Each cloud of rows lies close to a flat space through zero, with a little noise off it, and is much wider in some directions of that space than in others. After each cloud: how many dimensions does that space have?

[[-13  16  20  -9   1   5  -5  -1   1]
 [  2   5  -2   0  -3   0  -4  -1   1]
 [  7  19  -2  -6 -13   8 -11  -6   8]
 [ 36 -37 -23   0   8  -7   4  -8  12]
 [ -6  15  11  -7  -3  11  -2  -3   5]
 [ -1  -3  -1   1   4  10  12   0   2]
 [ 16   1  -4  -6  -6  -1 -11  -8  10]
 [  3 -14  -7   5   6  -2   9   2  -1]
 [-12   7   3   5  -3 -10  -7   5 -10]
 [  2 -18   1   0  11   3  12  -1   4]
 [  6 -10 -10   4   3   2  10   0   2]
 [-26   8  12   7   4  -3   6  10 -14]
 [ 18 -12 -16   3  -2  -3  -1  -3   4]]
  4

[[ -2  -1 -15  -2 -20  13   9   1   5]
 [  9  -3  18   2  14 -15 -13   1  -9]
 [ -8 -19 -39   5 -52  30  27  10   5]
 [ -1 -26 -27   8 -40  23  25  11   3]
 [  4   6   7  -1  14 -11 -12   0   2]
 [  3 -14   4   3   1  -1   4   7  -3]
 [ -2  36   3  -1  14  -6  -6 -18   0]
 [ 12 -27   4   5  -7   6   3  11  -3]
 [  9  -8  21   0  22 -12 -10   7  -7]
 [-16  15 -29  -4 -26  14  14  -8   9]
 [ -6   3 -11  -1  -4  -2   6   0  -1]
 [-16  27  -4  -2   6   6  -4 -10   6]
 [ 11 -30  -4   5  -9   5   3  11  -7]]
  2

[[ -1   6   9  -5   5 -10 -10  -7  -2]
 [  1  -4  -1  -4   2   3   8  -3   1]
 [  5  -2   9  -9  11 -10  -2 -17   2]
 [  2 -10  -7  15  -8  11   5  10   8]
 [  2  -1   0   5   1 -10 -13  -2  -3]
 [ -2   1   7   1   1  -4  -9   0   2]
 [ -1  -3   6  -6   5  -7  -7  -4  -2]
 [  1   9   5 -10   6  -4   4 -10  -2]
 [  1  13   5   9  -1  -6 -13  -1   1]
 [-22  15  -2  12 -24  16 -13  37  -2]
 [ -1  -3   1  -1   1  -5  -6  -1  -2]
 [ -6   0  -4  16 -12   0 -18  17  -1]
 [ -5   2  11 -13   7  -9  -8  -6  -3]]
  5

[[ -2   4  14  -5 -11   2   1  12   2]
 [ -3   7  13   3 -10   3   2   5  12]
 [  5 -17  -1  -7   7 -15  -7   3 -16]
 [ -2   6  11  -2  -5  -4  -3   4   9]
 [ -2  10  -7  -6   5  -2  -1  -4   0]
 [  0   1  -5   7  -3  14   8  -4   1]
 [ -2   9  -1   5  13   7   2  -4  12]
 [ -1   0   2   5 -17  -4  -1  -2   4]
 [  3   0 -11 -11  44   6   1   0  -8]
 [  2 -10 -14   6 -17   3   4  -9 -13]
 [  0   6 -15 -10  18 -12  -7  -8  -5]
 [ -3   6  16   4 -17  -2  -1   6  13]
 [ -3  24  -9 -11  30  14   5  -1   7]]
  5

[[-16  13   6 -15  13  -6  -4   0 -33]
 [-14  -9   5   7  23  -5   0  14 -14]
 [-18   0  -2   5   4  -7  -1  10 -28]
 [  4   3  -1   3  -1   1   0  -2  -1]
 [-36   9 -12  -1  -3 -25   0  16  -3]
 [  8 -12   2   6   9   8  -3   1   6]
 [ -4 -10  -1   2   0  -1   0   6   7]
 [  8  12   7 -14 -15   0  12 -13   5]
 [ 11  18   6  -7 -19  -2  18 -16  10]
 [ -5  17   4  -2   5  -8   9  -3  -3]
 [ 30   0   6  15   1  12  11 -11  27]
 [-21  10  -9   4 -10 -15   2   8 -14]
 [ -7  12  -2 -20 -11  -5  -4  -6  -9]]
  6

[[ 22 -12  20 -31 -33   6  14   4  36]
 [  8 -29  14   5  -2  17   0  23  -3]
 [ -4  27 -10 -10 -14 -18  -7 -30  18]
 [  3 -20   5  -4   1   8   3  16  -2]
 [ 23 -40  24 -27 -24  26  12  31  17]
 [ -8  40 -12  -7 -14 -35   0 -38  31]
 [  5 -13  12  -9  -5  13   9  11   2]
 [ 29 -41  39 -46 -46  20  26  22  45]
 [  0   1   2  -2  -2  -4   3  -2   2]
 [-13  24 -17  14   6 -17  -5 -15  -4]
 [-25  43 -37  31  32 -30 -17 -32 -25]
 [ -7  45 -19  -2  -7 -37  -1 -38  19]
 [-13   7 -13   9  11  -3  -5  -6 -12]]
  2

[[ -5   8 -24   0   6  33  21 -27 -13]
 [ 14 -31 -19   9   1  -5 -18   9  -4]
 [ 28  -4 -16 -28 -20  40 -30 -42 -12]
 [  2 -16 -11  10  -2   3   0   6  -9]
 [ -5  -1  -3  -8  -1   3 -12 -15   2]
 [  4 -11 -31  -9  14 -22 -10  -1  14]
 [ 15   4   2 -10 -16   0  12  17  -7]
 [ -9 -44 -41   8  10 -38 -12  33   3]
 [  8  -1   1 -13 -13   0 -11  -2  -1]
 [  1 -14  -6  13   5  -4  -1   4  -2]
 [ -5 -27 -48 -20   5 -32 -21   4  13]
 [ -9  -8 -21  15   6  20  19  -4 -16]
 [-25 -12 -17  -6  -4 -17   3  13   0]]
  6

[[ -6   4   8   0  -4  -7 -16 -13   1]
 [  6   7 -15   0  -5  10  -1   1  -3]
 [  9 -10   3  -2   3  -4  17   6  16]
 [ 16   4 -22   7  -4  13   8   4   2]
 [ -8  -6  26 -23   4 -10   2  -7   1]
 [ 24  -6 -25  28  -8   2   9  -2  10]
 [ 22   9 -42   8 -11  23  10   7 -10]
 [  7  -8  -4   3  -2  -2  12   4   2]
 [ 18 -15  -4  18   6  -3  25  12  22]
 [ -3 -11  11   0   6  -7  11   6   4]
 [ -3  -8  13  -6  -4 -12  -1 -10  -3]
 [  2   0   8 -11   5   5   4  -6  -2]
 [ 15  -7 -19  17 -15  -6   2  -7   2]]
  6
